The rows come from 6 hidden closed curves, with some noise, and rows from the same curve form a group. Each curve winds through 6 dimensions. The rows are also pushed far along 4 directions, which tell nothing about the answers.
In the rows, 128 means zero.
Some rows, each with its group after it:
[117 151 111 104 120 129  86 130 128 116 143 163  95 104 128 131 118 160
 165 126]	j329
[125 124 119 124 132 144 128 134 151 108 119 134 134 132 115 129 146 126
 101 134]	j793
[117 132 145  77 112 135 120 110 131 128 131 129 162 132 114 136 109 133
 141 136]	j73
[103 170 125 176 106 183  67 132 108  99  84 159 146 160 121 147  82 124
  89  80]	j200
[139 102  92 177 149  96 150 142 114 123 143 131 112 124 138  83 147 115
 128 123]	j598
[134 133 179 165 136 128 162 147 124 134 140  81 152 138 123 160 126 117
  90 120]	j73
[113 135 139 137 126 148 118 130 112 149 132 113 147 129 114 154 111 135
 145  96]	j34
[152 142 189 121 147 115 161 135 134 152 131  93 147 131 138 143 127 107
 114 163]	j200
[116 129 121 157 128 176 112 137 128 125 139 138 158 134  81 144 124 121
 106  82]	j329
[146 146 174 154 130  99 154 142 121 135 146 116 105 139 149 105 129 109
 127 119]	j598
[134 118 181 132 140 101 168 137 115 130 150  70 137 150 147 164 136 129
 122 135]	j793
[132  88 116 101 117 118 168 122 130 173  96  87 172 147 135 118 127 110
 122 135]	j34
[124 161 128 185 119 163  98 117 107 141  77 149 127 138 138 128  91 115
 111  92]	j34
[117 129 130 132 157 104 125 127 129 114 140 137 111 114 130 123 138 161
 147 128]	j73
[153 119 129 135 164  89 160 133 135 137 132 119  93 112 156 102 166 121
 150 169]	j598
[107 138 106 123 106 154 108 113 128 148  72 135 148 135 125 119 102 131
 132 105]	j34
[103 150  83  64 121 184  45 109 153 115 126 196 113  91  91 172 119 178
 157 134]	j329
[116 180 123 149  98 143  76 136 124  93 153 173  42 108 137 120 128 146
 178  92]	j73
[138 127 159 148 152 105 146 146 103 131 171 101 125 136 138 135 138 115
 147 130]	j598
[132 115 129 150 136 130 153 140 122 136 149  98 127 127 121 125 155 109
 145 116]	j329
[133 119  82 179 137 143 120 129 116 148  86 131 131 119 132 121 124 112
 115 124]	j793
[145 138 160  97 121 122 132 120 139 143 132 129 114 123 143 148 120 133
 120 151]	j793
[128 133 123 168  95 130 139 128 119 164  87 106 132 126 142 123  97 121
 105  98]	j329
[118 127  95 128 123 124 107 129 124 131 129 149 114 107 127 118 118 148
 144 119]	j329
[119 121  76 207 108 107 131 123  99 132  97 147  94 126 149  55 118 122
 148  68]	j73
[131 132 147 132 147 137 130 116 130 124 108 127 151 138 128 144 119 127
 104 141]	j73
[122 109 105 136 133 140 136 111 139 148 114 147 143 124 102 100 129 135
 128  98]	j598
[113 103  45 109 119 136  89  86 138 118  98 196 104 108 127 104 119 170
 138 114]	j793
[148  56  83  77 182  88 169 106 150 131 146 129 133 107 131 122 183 146
 140 194]	j73
[105 165 153  99 129 160  74 129 110 124 130 142 138 142 122 171 100 148
 159 116]	j200
[134 138 153 135 105 141 132 127 115 157 101 110 153 151 140 141  95 106
 104 117]	j200
[114 173 124 117 134 173  68 113 144 115 114 190 117 101  96 131 115 147
 150 122]	j200
[116 139 130  95 126 174  97 120 136 124  87 133 168 149 115 168 115 125
 103 143]	j34
[128 130  99 191 123  81 148 131 105 112 102 116  76 125 179  65 143 115
 158 123]	j329
[114 162 112 208 132 133 105 148 131  88  94 162  98 131 134  90 122 133
  96  94]	j200
[133 132 169  88 115 157 127 115 114 132 156 105 160 150 118 177 121 107
 137 135]	j73
[135 157 144 146  95 138 116 126 107 111 139 128  93 142 148 120 126 100
 148 114]	j73
[120 121 151 112 111 128 155 152 131 146 143  76 152 141 120 148 132 124
 130 117]	j34
[132 116 118  83 110 106 133 126 125 128 172 134  99 126 136 112 142 130
 176 134]	j598
[132 130 136 156 121  64 165 158 118 127 158  90  68 108 170  97 147 136
 167 130]	j329
[132 122 108 200 120 128 139 140  80 137 117  98 135 151 147 114 122  87
 126 101]	j598
[127 141 187  92 119 108 142 149 129 134 158  94 126 149 143 156 122 139
 134 132]	j200
[136 132 169 120 125 141 148 142 116 151 145  87 171 149 114 149 125  91
 126 130]	j793
[141 128 194  92 129  85 177 133 136 125 154  85 124 154 157 122 147 114
 137 156]	j34
[138 161 141 125 102 118 115 139 113 122 154 131  77 113 151 116 127 112
 174 137]	j200
[145  74 156  43 162  73 195 118 153 136 192  95 137 125 122 121 181 141
 169 178]	j598
[118  83  94 141 119 116 170 142 115 141 102  77 179 162 128 105 140 100
 110 117]	j34
[122 120 104  92 133 147 105 129 132 140 140 136 130 113 111 160 134 147
 149 133]	j34
[125  81  70  81 124 134 126 123 145 104 131 145 148 146 117 118 156 124
 112 150]	j34
[135 163 161  38 130 159  79 111 163 111 152 178 116 108 112 180 120 157
 131 174]	j793
[140  57 113 113 137  96 191 126 104 149 160  68 183 156 130 126 147  96
 127 138]	j598
[136  89  68 139 137 133 137 123 115 152 112 114 144 120 129 127 141 109
 136 140]	j598
[147  83 173  75 140  93 194 114 133 169 142  68 188 143 131 144 131 117
 119 167]	j73
[145 169 210 155 115  77 163 160  90 132 178  80  73 147 179 102 134  95
 187 120]	j329
[111 146 138  58 112 155  89 102 154  88 120 177 127 144 113 134 122 150
 132 132]	j34
[114 125 140 103 130 138 118 119 136 107 138 130 132 137 120 163 131 155
 116 125]	j793
[114  72  54 210 140 153 147 117 131 137  80 136 190 133  84 100 120 122
  50  73]	j34
[115 178 156 147 121 152  89 139 125 136 107 133 120 108 123 159  94 147
 132 112]	j73
[129 123 180 106 129 100 154 126 117 123 159  91 125 148 149 153 131 138
 142 132]	j793
[134 128 166 105 114 124 150 134 138 134 143 103 136 145 129 141 130 122
 116 130]	j793
[144  91 131  99 166  78 174 112 137 120 132 110 138 130 149 105 159 121
 132 188]	j73
[116 134 113  90 132 145  95 136 149 102 159 153 117 107  99 155 139 156
 137 141]	j200
[127 127 131 176 126 116 150 142 124 106 138 108 127 130 127 113 138 114
 110 115]	j73
[109  88 116  25 153 182 102 102 158 119 171 157 207 132  47 185 139 156
 122 141]	j329
[116 174  96 163 119 164  64 128 121  95 116 190  73 120 127 103 131 127
 162  96]	j329
[137 113 101 152 116 135 143 129 151 135 103 136 140 121 114 108 126 117
  76 124]	j200
[131 160 167 139 135  87 128 147 105  88 144 118  81 150 175 106 137 119
 160 149]	j200
[120 185 114 155  87 195  52 136 112 118 104 159 112 121 122 167  86 119
 112 102]	j200
[115 141 174 108 122 160 128 131 148 137 119 106 170 138 100 175 112 138
  94 117]	j34
[141 100  90 107 126 115 135 137 126 117 153 120 113 123 139 134 154 115
 137 163]	j598
[141 155 171  91 128 154 105 122 143 136 138 141 138 119 116 179 110 132
 107 151]	j793
[136 148 168 163 145 101 150 160 120 106 159  94 111 128 139 128 144 114
 130 140]	j200
[121 174 117 134 114 144  66 119 107 113 118 174  67 113 152 134 109 147
 174 116]	j793
[128 166 142  84 118 130  89 118 140 115 119 163  83 113 148 138 118 150
 155 155]	j329
[139 131 152 121 130 107 144 141 135 109 167 128 108 133 132 118 147 125
 126 137]	j598
[126  97  74 118 147 135 121 124 138 140 142 149 132 102 102 127 145 143
 139 130]	j598
[141 136 203  46 128 122 147 140 150 153 196  98 136 122 114 179 137 139
 150 158]	j329
[128 150 167  90 107 120 119 130 136 114 168 138  91 127 133 143 126 146
 152 127]	j793

New rows, each followed by its group:
[127 153 136 161 121 114 124 157 128 122 153 125  88 105 134 126 128 142
 133 114]	j329
[138 160 126 101 118 137  88 122 138 103 118 177  71 129 158 121 133 128
 144 151]	j34
[105  88  83 173 121 134 161 142 127 148  91  85 184 138 102 111 128 120
  99  88]	j34
[108 103  83 150 152 167 101 109 131 120 112 159 159 122  90 153 121 154
  99  99]	j73
[119 129 139 160 136 144 128 125 115 107 121 117 165 145 113 140 117 118
 100 111]	j73
[123  89  61 115 122 108 144 122 153 105 132 145 133 102 106  75 153 133
 124 149]	j73
[151 120 156 114 147 122 147 133 118 140 131  89 161 138 142 166 132 100
 112 181]	j200
[124 142 172 130 146 175 114 118 114 168 107 104 188 134 105 205  93 128
 101 121]	j34
[106 109  87 130 133 162 110 116 129 150  97 131 198 111  82 148 100 144
 102 113]	j73
[122 105 157  88 159 136 137 112 129 126 145 110 183 146 105 170 132 137
 120 141]	j34
[132 128 141 154 129 121 144 141 101 129 131  97 140 152 139 117 132  97
 140 120]	j793
[125 158 155  92 126 154 100 126 156 105 142 151 115 112 112 166 126 150
 122 148]	j73
[118  74  40 129 132 134 125  85 122 126  96 167 152 129 117  84 131 130
 130 111]	j73
[124 138 176 127 133 135 137 134 111 135 134  70 149 139 135 186 123 123
 137 135]	j329
[135 120 179  23 127 125 140 109 149 160 148 107 155 135 125 174 129 143
 152 166]	j34
[128 124 126 188 115  94 162 156 105 152 132  77 111 117 150 119 121 124
 136 103]	j329
[133  93  85 100 117 142 136 102 137 155 105 134 145 124 123 119 133 120
 132 133]	j598
[130 131 120 144 124 132 133 132 146 130 108 124 118 114 129 135 129 135
 100 131]	j329
[120 150 175  56 140 115 111 136 152 106 143 144 110 139 137 151 133 167
 142 157]	j200
[126 113  98 177 109 110 137 122 116 123 128 147 111 124 134  83 117 127
 115  87]	j793
[123 127 112 185 141 117 130 137 100 124 126 113 127 122 134 117 130 119
 138 112]	j73
[131 148 132 147 124  86 149 137 136 137 110 118  69 109 165  76 140 137
 170 130]	j34
[122 119 109 126 142 144 123 124 139 108 134 132 125 124 110 135 156 132
 136 131]	j329
[143 111 102 131 109 102 147 129 120 137 132 120 111 123 148  96 134 107
 141 142]	j200
[143 127 128  92 124 107 139 132 158 119 144 140 102 111 134 115 147 138
 125 165]	j200
[123 123 126 139 130 119 139 124 116 123 117 100 127 132 142 138 137 127
 141 135]	j329
[135  93 123 153 151  92 180 135 129 113 134  91 137 133 138 107 158 118
 111 142]	j329
[139 157 152 117 106 103 128 137 124 147 147 135  79 119 155 104 121 127
 167 125]	j329
[117 131 148 161  97 153 143 132 115 145 122  96 158 151 112 140 108 110
 109  76]	j329
[132 142 130 166 139 163 115 126 125 138  86 130 168 132 114 142 107 108
  84 127]	j200
[130 112 169 111 131  83 174 150 123 144 168  79 131 142 142 125 138 129
 147 127]	j200
[126 161 150 139 101 138 107 119 130 100 135 159  75 138 144 120 125 133
 136  98]	j73
[132  98 116 106 147 130 141 121 154 137 121 127 163 118 107 146 133 140
  86 155]	j329
[139 162 174  87 105 138 113 136 115 141 161 107 121 129 142 170 114 114
 161 152]	j200
[142 138 172 134 124 128 146 124  90 170 128  86 149 155 151 146 108  93
 149 122]	j598
[134 142 181 156 145 100 154 141 112 104 152  92 118 145 149 131 139 113
 132 135]	j73
[106 150  79 145  96 198  73 139 140 131  99 163 123 116  93 144 113 136
 119  80]	j793
[124 138 143 170 134 122 136 142 112 112 151 123 117 140 124 113 133 120
 135  96]	j598
[132 159 111 163 121 155  93 128 121 103 103 157 117 125 132 126 115 109
 107 134]	j200
[102 153 105 122 121 209  57 128 131 110 113 162 155 130  82 176 111 138
 120 103]	j793
[133 164 144 136 116 166  85 143  98 129 133 120 120 133 139 185 108 110
 133 134]	j598
[136 147 154 191 102 104 151 157  79 132 152  76  96 151 165 111 127  86
 155  96]	j598
[125 110 148 115 154 104 147 112 131 112 129 127 144 144 131 122 134 141
 122 139]	j73
[120 132  83 147 114 170  96 120 140 107  90 159 123 123 115 129 130 123
 103 117]	j598
[133  83  54 236 139  90 176 153 119 120  99 114 114 130 143  50 158 102
  94 103]	j34
[139 130 151 144 126 126 146 128 114 166  98  89 150 133 146 149 106 112
 110 134]	j329
[119 156 178 136 123 156 115 143 119 110 152 102 149 137 107 179 114 121
 114 119]	j73
[116 165 121  92 100 136  76 107 144  62 151 203  45 124 137  99 141 152
 169 119]	j73
[122 130 101 106 129 103 115 101 151  98 103 183  92 117 143  73 133 155
 137 140]	j73
[110 118  89  80  98 172 100 106 145 148  78 150 166 137 107 136 106 137
 119 118]	j34
[146 122 215  82 157 113 175 130 126 179 172  66 161 135 123 177 139 123
 154 152]	j598
[130 160 144 159 104 147 102 143 114 104 133 143  97 147 143 132 119 114
 115 102]	j34
[139 122 126 145 147 125 147 119 146 134 105 137 144 119 119  95 132 115
 108 141]	j200
[144 103  86 161 143 101 144 125 142 116 127 156 105 104 131  83 143 125
 104 147]	j793
[137 164 159 138 113 162 116 145 142 137 143 138 107 126 110 142 127 117
 122 103]	j329
[135 142 120 188  89  91 156 139 111 115 124 118  76 130 168  51 130  95
 147 102]	j73
[135 102 117 116 134  72 163 138 119 144 152  94 104 110 156 113 146 139
 172 150]	j329
[120 129 112 171 142 166 119 123 124 141  93 120 147 123 111 146 128 117
 116 110]	j598
[110 112 104 116 113 124 125 134 137 121 131 142 130 132 114 107 125 149
 125  98]	j200
[113 187 147 121 108 127  90 130 130 118 101 149  67 116 155 107 117 147
 184 121]	j34
[111  97 108 124 121 152 132 114 147 129  94 140 194 155  93 124 108 138
  59  96]	j200
[138 169 193  87 119  99 122 132 132  89 174 141  62 142 164 121 145 133
 169 150]	j34
[136 111 105 133 111 129 127 128 113 144 143 144 136 136 123 112 114 117
 119 105]	j598
[133 117 104 188 112 110 141 121  97 159 101 119 105 127 163 104 110 123
 128  93]	j793
[130 135 136 132 120 143 115 113 119 135 139 148 147 126 113 138  99 126
 110 114]	j793
[119 142 151 146 122 123 135 122 123 111 105 124 130 151 140 103 123 124
 125 114]	j34
[112  78  94  53 144 141 137  95 161 162  99 129 196 114  87 145 128 162
 124 146]	j34
[125 102 139 105 108 114 166 142 127 146 140  79 157 153 127 128 138 113
 131 123]	j34
[149 121 169  88 148 107 159 136 134 127 155  84 121 133 150 159 163 114
 149 188]	j598
[112 173 187 102 151 153  87 141 135  96 151 136 135 134 108 182 121 152
 134 138]	j200
[118 114 137 134 125 108 151 144 125 130 150  96 145 122 119 144 120 144
 113 118]	j329
[130 112  88  94 108  91 144 121 145 129 101 139  89 127 161  62 150 127
 163 149]	j34
[128 128 118 186 135 130 141 143 125 114 124 114 110 128 127 114 152 112
 122 112]	j329
[137 122  87 185 133 125 135 130 132 140  75 142 123 120 140  89 123 112
  92 126]	j200
[150  97 127 161 135 116 182 143 141 160 136 104 140 129 118  98 151  99
  99 119]	j329
[139  67  64 115 173  99 161 107 141 133 126 138 154 106 114  80 165 125
 139 172]	j200
[139  76 111 133 121 137 167 109 112 152 127  92 187 151 114 132 130  90
 100 122]	j73
[117 101 114 179 129 161 135 127 119 147 116 107 183 133  93 168 105 133
  64  82]	j793
[129  90  44 195 113 141 142 133 109 143 101 114 138 126 126 105 135  97
 107  99]	j598
[142  91 180 113 148  86 194 129 113 179 162  62 150 137 143 149 136 130
 141 131]	j73
[119 154 135  92 117 153  86 108 133 141 124 165 105 114 128 153 106 159
 157 117]	j73
[145 144 241  58 142 123 158 132 132 135 179  75 155 159 132 186 140 110
 141 169]	j329
[129 162 161 142 130 158 103 154 120 120 161 120 121 124 116 183 123 125
 119 124]	j598
[114 160 107 122  89 195  72 141 133 145  99 142 124 124 115 171 101 132
 118 101]	j34
[111 129 156 109 125 119 142 135 116 136 137  88 147 142 128 134 129 131
 162 118]	j34
[130 160 104 199 121 168  91 143 109 147  86 138 116 117 133 139 106 110
 113 103]	j793
[137  69 103  74 131 104 181 127 153 175 117  85 165 123 125 125 151 129
 125 161]	j34
[144 112  59 213 116 110 139 148 113 148 112 148  90 110 146  67 127 106
 109  96]	j598
[126 105  79  84 103 171  94 118 141 143 136 168 156 118  91 159 109 138
  99 119]	j598
[133 152 194  36 127 145 101 124 142 127 201 135 134 113 102 201 119 155
 153 158]	j793
[118 139 152 119 122 145 133 124 118 167  90  92 169 141 127 149 103 123
 135 119]	j34
[110  42  33  77 131 118 151 100 165 130 125 154 168 113  82  84 154 160
 122 121]	j34
[123 146 171 156 118 102 145 157 115 126 157  88 118 125 139 145 115 139
 126 113]	j329
[123 117 138 133 151 119 139 122 125 113 133 122 141 138 125 124 138 131
 127 129]	j34
[116 122  79 165 112 122 118 121 140  89 122 188  92 127 118  50 139 134
 123  87]	j598
[109 170 140 160  93 162  91 139 122 107 140 160 108 137 110 116 109 126
 128  66]	j329
[123 155 167 164 126 118 136 141 130 116 131 120 102 130 135 117 126 131
 125 104]	j34
[101 155 122  74 105 139  89 140 154  94 145 153  91 115 114 134 141 164
 169 127]	j34
[147 163 169  75 120 103 113 123 118 122 155 140  73 133 176 126 134 120
 190 169]	j598
[130 181 209 184 112  98 142 156  94 114 149  81  69 151 184 141 119 120
 147 101]	j793
[118  69  53 185 106 162 151 114 109 183  87 108 207 129  86 119  98 108
  79  65]	j73
[118 125  88 155 104 169 102 124 116 134 126 138 140 117  99 143 114 123
 123  90]	j73
[118 114  74 140 118 111 121 126 124 134 119 142 102 103 135 100 126 148
 150 118]	j329
[132  85 115 110 162  97 162 133 131 116 147 102 146 134 129 127 167 129
 131 163]	j34
